The rows of a group lie close to one hidden flat surface of 13 dimensions, which passes through zero. Surfaces can cross.
Some rows, each with its group after it:
.27 -.50 -.25 -.25 -.10 .03 -.20 .02 .09 .04 .24 -.28 -.07 -.13 -.39 .01
Q_764
.27 -.09 -.19 .27 .16 .30 -.10 .07 .24 -.27 -.30 -.05 -.35 -.02 .17 -.11
Q_855
-.10 -.34 .37 -.06 -.04 .04 -.11 -.16 -.06 .05 .09 .13 .02 .10 -.04 .16
Q_764
.05 -.29 -.42 .12 .04 .01 .17 .16 .29 .01 -.06 .15 -.02 -.09 -.12 -.21
Q_855
-.30 .16 -.27 -.29 -.48 .21 .05 -.27 .05 -.03 .34 .17 -.01 -.14 -.03 -.06
Q_764
-.07 .47 -.08 -.09 -.05 .01 .18 -.06 .31 -.06 .16 .22 -.05 -.01 -.13 -.04
Q_212
-.03 .31 .42 -.17 .52 .19 .14 -.12 -.17 .06 -.02 .15 .20 .17 .35 .27
Q_764
.13 .03 -.39 .19 .16 -.07 .12 .09 .21 .15 -.09 .25 .05 .06 .19 .12
Q_212
-.17 -.09 -.08 -.14 -.03 .10 -.10 -.23 .20 -.24 .19 -.28 -.34 -.22 -.21 -.31
Q_212
.03 -.05 .18 .07 -.28 .28 .11 .08 -.03 .14 -.04 .45 -.16 .50 .05 -.18
Q_212
-.34 .23 .16 .14 -.48 .09 -.19 .05 .07 .17 .03 .14 -.13 -.11 .01 .09
Q_764
-.11 .02 .13 .00 .01 .14 -.08 -.18 .22 .06 .03 .16 -.13 .19 .30 -.23
Q_212
.10 -.08 -.01 -.04 -.06 -.05 .25 .30 -.25 -.30 .37 .07 .09 -.20 -.04 .14
Q_926
-.16 .15 .00 .12 -.27 .05 -.06 -.06 .21 .18 -.16 .35 .27 .11 -.20 -.06
Q_855
.10 .17 -.21 -.13 -.10 .29 .03 .06 .07 -.09 .05 -.07 -.15 .02 .40 -.31
Q_212
-.43 .20 -.18 .10 .06 -.11 .04 .16 .22 .09 .27 -.02 .07 -.24 -.45 -.29
Q_926
.00 -.05 -.04 -.32 -.14 .20 .57 .01 -.07 .04 .08 -.23 .05 -.07 .25 -.12
Q_926
.02 .05 -.24 .02 .23 -.04 -.09 -.01 -.01 .07 .06 -.08 .45 -.05 -.13 -.08
Q_212
.13 -.42 -.06 .02 .11 .30 -.12 .16 -.24 -.01 -.09 .03 .12 .03 .10 .02
Q_855
-.05 .14 .22 -.06 -.17 .27 .11 .16 -.30 .23 -.12 .07 -.43 .24 -.05 .19
Q_212
.14 -.04 -.25 -.03 -.15 -.33 .02 .14 -.05 -.14 -.13 -.21 .39 -.21 .20 -.23
Q_764
-.15 -.03 -.20 -.24 -.10 .17 .48 .04 -.06 .14 .08 .04 .24 .05 .07 -.30
Q_926
-.35 .01 .46 .02 .05 -.13 .16 .03 .02 -.08 .04 .09 .05 -.09 .00 -.10
Q_855
-.18 -.43 -.06 .06 -.23 -.19 -.08 -.14 -.18 .01 -.13 .08 -.18 .02 -.08 .00
Q_926
-.21 .06 .13 -.01 .05 -.17 .10 .12 .15 .07 -.06 .17 -.29 .15 -.06 -.40
Q_926
.18 -.16 .01 -.34 .12 .00 .14 .35 -.18 .06 .12 .04 .06 .07 .30 -.18
Q_926
.10 .28 -.04 .06 .03 -.25 .14 -.08 -.02 -.15 .19 -.06 .18 .00 -.24 .11
Q_855
.07 .12 -.06 -.10 -.19 -.10 -.04 .14 -.16 -.01 -.17 -.18 .13 -.01 .13 -.34
Q_764
-.30 .51 .08 -.02 .11 .18 .19 -.34 -.14 .00 .05 .15 -.01 .16 .12 .10
Q_212
.06 -.13 .16 -.16 .22 -.27 -.29 -.15 -.26 -.03 .03 .04 .18 .00 .25 .27
Q_764
-.05 .02 .00 -.20 .19 .12 -.07 .18 .04 .02 -.06 .13 -.12 .05 .18 -.38
Q_926
-.38 -.20 .11 .00 -.05 -.21 .37 -.15 .18 .05 -.07 .14 -.18 -.01 .24 -.21
Q_855
.19 .22 -.22 -.11 -.32 -.22 -.38 .05 .37 .13 -.04 -.19 -.10 -.21 -.27 .07
Q_855
.06 -.07 -.01 .13 -.03 .56 .06 -.03 -.13 -.10 .27 -.12 .08 -.11 .18 .38
Q_212
-.15 .33 .08 -.08 -.20 -.10 -.26 .15 .21 .32 -.18 .34 .18 .11 -.15 -.21
Q_926
.04 .24 .07 -.27 .05 -.01 .13 .05 -.09 .02 .01 -.10 .05 -.12 -.25 .24
Q_764
-.39 -.10 -.13 .04 -.01 .10 .06 -.48 .05 -.14 -.11 -.34 .01 -.24 .33 -.22
Q_764
.25 .33 -.34 -.23 .04 -.10 .10 .24 -.15 -.02 .07 -.10 .00 -.11 -.38 .13
Q_212
.01 -.19 .25 -.08 -.19 -.26 -.13 .08 .21 -.06 .21 .22 -.13 -.11 -.09 .15
Q_764
.30 -.13 -.21 -.09 -.19 -.12 .15 -.06 -.01 -.24 .06 .19 .05 .12 .07 -.01
Q_212
.07 .36 -.03 -.07 -.01 -.10 .19 -.02 .13 -.11 -.25 .02 .30 -.13 .39 -.01
Q_926
.10 .02 .02 -.06 -.07 .07 .07 -.02 .29 -.04 -.08 -.02 .02 -.08 .17 -.04
Q_855
-.10 -.45 .15 .24 .13 -.04 -.15 -.22 .00 .02 -.15 -.21 .14 .09 .00 -.22
Q_764
-.36 .20 .04 .37 .06 -.17 .09 .21 -.03 .26 .43 -.08 -.09 .03 -.13 -.09
Q_855
-.32 .12 .23 .10 -.01 -.27 .25 .22 -.18 -.02 .32 -.13 -.14 -.12 -.16 -.06
Q_855
.11 .12 .19 -.26 -.23 -.08 .12 -.22 .05 .10 -.07 .04 .07 .26 .27 -.12
Q_855
.11 .01 -.27 -.02 .37 .20 .24 -.06 .31 -.19 .23 .28 -.27 -.01 -.05 .08
Q_926
.24 -.03 -.16 -.17 .18 -.20 .21 -.08 -.09 -.31 -.29 .10 .31 -.05 .15 -.02
Q_855
-.06 -.02 -.28 -.14 -.08 -.04 -.30 -.12 .11 .08 .22 -.24 .45 -.30 .04 -.02
Q_764
.03 -.37 -.01 .16 .07 -.64 .13 -.16 .00 .08 -.07 -.03 -.19 .06 -.01 .17
Q_926
-.07 -.06 -.01 .23 -.45 -.15 .24 .16 -.21 .05 -.06 -.23 -.28 -.09 .26 .11
Q_926
-.20 .28 .05 -.13 .02 -.26 -.07 -.14 -.06 .11 -.02 -.11 -.12 -.24 -.11 .44
Q_212
-.04 -.03 .14 -.12 .21 -.12 .02 -.02 .01 .17 -.23 -.17 -.27 -.17 -.19 .35
Q_764
-.02 -.10 .11 -.01 .39 .05 .00 -.06 -.07 .15 -.20 .00 -.17 .19 .34 -.08
Q_212
.23 .05 -.28 -.16 -.24 .16 .19 .28 -.13 .16 .12 .05 .21 -.04 .26 .22
Q_926
-.29 .06 .01 -.09 .27 .07 .07 .04 -.12 .01 .14 .00 -.17 -.21 -.01 .15
Q_855

New rows, each followed by its group:
-.35 .29 -.06 .26 .18 .23 -.09 -.18 -.29 .04 -.08 .15 -.02 .01 .10 .32
Q_855
.19 -.12 .19 .06 .36 -.08 -.13 .08 .15 .02 -.02 -.11 -.07 .19 -.32 -.27
Q_764
-.17 .11 .40 -.02 .06 -.31 .19 -.04 .30 .10 -.02 .32 -.16 .30 -.25 -.29
Q_926
.10 .11 .02 .45 -.08 -.01 -.11 -.23 .04 .06 -.26 .15 -.20 .33 -.05 .23
Q_926
-.06 .16 -.14 -.25 .21 .46 -.06 -.19 -.23 .25 .04 -.13 -.05 .18 -.18 .02
Q_764
.35 -.30 -.02 .23 .21 -.31 .05 -.08 .01 -.24 -.02 .18 .23 .16 .02 .19
Q_212
-.26 -.21 -.18 .06 -.26 .00 -.02 -.18 .19 .10 .00 .21 .19 -.25 -.01 .29
Q_926
-.09 -.31 .23 -.26 .22 -.23 .11 .01 -.01 .04 -.06 -.09 .12 -.02 -.40 -.23
Q_212
-.13 .14 .17 -.04 .50 -.21 .06 .11 .14 .11 .10 .08 .09 .12 -.06 -.33
Q_855
-.10 .24 -.16 -.04 .06 .29 .07 -.18 -.21 -.02 .22 -.16 -.04 -.27 .33 .58
Q_855
-.11 .01 .27 .03 .13 -.09 .22 -.23 .06 -.09 .11 .09 .40 -.05 -.43 .20
Q_764
-.30 .02 -.07 -.16 -.29 .09 .25 .08 -.04 .06 -.02 -.07 -.09 -.15 .01 -.30
Q_926
.41 .14 .08 .11 -.25 -.20 .14 .07 .05 .03 .07 .02 -.36 .15 -.04 .52
Q_926
-.13 .07 .14 -.14 .13 -.14 .29 -.01 .28 .08 -.07 .03 .12 -.31 .04 .32
Q_764
-.12 .11 .08 .18 .15 .15 -.13 -.14 -.05 -.12 .16 -.13 .16 .04 -.33 -.10
Q_212
-.02 -.46 .02 .34 .11 -.02 -.12 -.12 -.04 .16 .27 -.12 -.01 .23 -.13 -.02
Q_855
-.25 .15 .00 .19 -.23 .23 .04 -.21 -.10 -.17 -.02 -.10 -.18 .21 -.16 -.52
Q_764
.00 .19 -.10 -.21 .11 .03 -.31 -.17 -.31 .12 .09 -.08 .13 .03 -.15 .22
Q_764
.23 .07 .43 -.06 -.17 -.20 .25 .11 -.07 -.19 -.03 .24 .25 .12 .18 .14
Q_212
-.08 -.19 .17 -.03 -.07 .03 .34 .02 -.16 -.05 -.21 .07 -.25 .11 .19 -.07
Q_212
.01 .02 -.11 -.30 -.42 -.23 .04 .23 -.05 .23 .04 .05 -.18 .00 -.26 -.05
Q_926
.45 -.10 .24 -.28 .26 -.24 -.24 .06 -.15 -.12 .04 -.10 .02 .18 -.05 .00
Q_212
.02 -.22 .19 .10 .47 -.07 .02 -.18 -.12 .05 -.20 .01 .22 .21 .23 -.02
Q_764
.09 .05 -.11 -.14 .12 -.29 .27 .03 .19 -.20 .01 .31 -.37 .02 -.03 .02
Q_764
-.06 .01 .28 .03 -.20 .22 .04 .07 -.03 .21 .08 .24 -.08 .15 -.07 .28
Q_212
-.01 .05 .01 -.30 .00 .03 .03 -.20 .20 -.16 .09 -.07 -.37 -.12 .33 -.07
Q_212
-.20 -.14 .11 .50 -.02 -.21 .07 -.17 .00 -.14 -.07 -.03 -.06 -.01 .13 .01
Q_855
-.09 .14 -.03 .01 .28 -.30 -.13 -.12 -.40 -.07 .12 -.09 .07 -.04 -.28 .24
Q_855
.26 .00 .02 -.03 -.04 -.54 .34 -.13 .07 -.04 -.04 .00 -.19 .12 -.12 .27
Q_926
-.14 -.01 -.35 .25 -.12 .04 -.12 .27 .16 .39 .36 .02 -.19 -.06 -.31 .15
Q_926
.06 -.24 .25 -.11 -.13 .44 -.05 -.12 -.41 -.17 .01 -.15 .03 .13 -.04 -.05
Q_926
-.18 -.18 -.02 .04 .02 .08 .12 -.03 .07 .23 -.27 .10 -.23 .22 .16 -.30
Q_764
.03 .13 .25 .12 .01 -.15 .04 -.16 -.33 -.30 -.08 -.04 .22 .06 .31 .07
Q_212
.07 .08 -.06 .14 .17 .21 -.21 .08 -.08 .21 .16 .44 -.11 .37 .07 .23
Q_764
-.27 .04 .00 .00 .08 -.04 -.12 -.37 -.11 .00 -.21 -.55 .21 -.19 -.11 -.21
Q_764
.14 -.16 -.09 -.27 .21 -.10 -.08 -.20 .15 -.27 .28 -.19 -.10 -.12 -.13 -.12
Q_764
.21 -.34 -.40 -.11 -.10 -.07 .01 -.30 .11 -.18 -.09 -.16 -.37 -.18 .02 .21
Q_855
-.07 .02 -.17 .07 .06 .24 .48 -.04 .17 .20 .30 .29 -.10 .42 -.05 -.30
Q_855
-.25 -.12 .16 .29 -.15 .05 .23 .04 .15 .04 -.06 .12 .16 -.17 .08 .18
Q_212
-.14 -.06 .09 -.21 .20 .18 -.10 -.05 .07 .13 -.13 .11 .11 -.10 .22 .07
Q_855
.11 -.17 .18 .08 .09 -.28 .14 -.31 -.08 -.20 -.29 .07 -.04 .34 .18 -.25
Q_855
.03 .05 .38 -.13 .20 .02 .06 -.08 .06 -.08 .25 .37 -.23 .27 -.29 .13
Q_764
.06 -.06 -.29 .06 .23 -.27 -.07 -.10 -.27 .02 -.25 .10 -.35 .02 .18 .41
Q_764
-.04 .07 -.17 -.10 .13 .32 .52 .20 .16 .15 .31 .12 -.02 .08 .11 -.16
Q_926
-.02 .10 .45 .08 -.11 .02 -.09 .22 .02 .09 -.02 .10 -.19 -.04 -.08 .33
Q_764
-.03 -.05 .13 -.23 .04 .28 -.20 .08 .06 .29 -.07 -.44 -.13 -.16 -.06 .01
Q_764
.17 -.06 -.28 .05 -.41 -.31 .13 -.03 .11 -.30 -.09 .13 .01 -.19 .42 .08
Q_212
-.08 .42 .41 -.37 .28 .00 .18 -.11 -.07 -.08 .03 .08 .03 .16 -.07 -.15
Q_764
-.23 .08 .30 -.03 .12 .39 -.18 .23 -.30 -.21 -.11 .02 -.36 -.24 -.13 .17
Q_855
-.09 .06 .22 .12 -.18 .35 -.05 -.07 -.38 .06 -.16 -.33 .29 .19 -.22 -.23
Q_764
-.35 .33 .03 -.21 -.22 -.03 -.02 .21 .24 .55 -.01 .24 .27 .00 -.32 -.17
Q_212
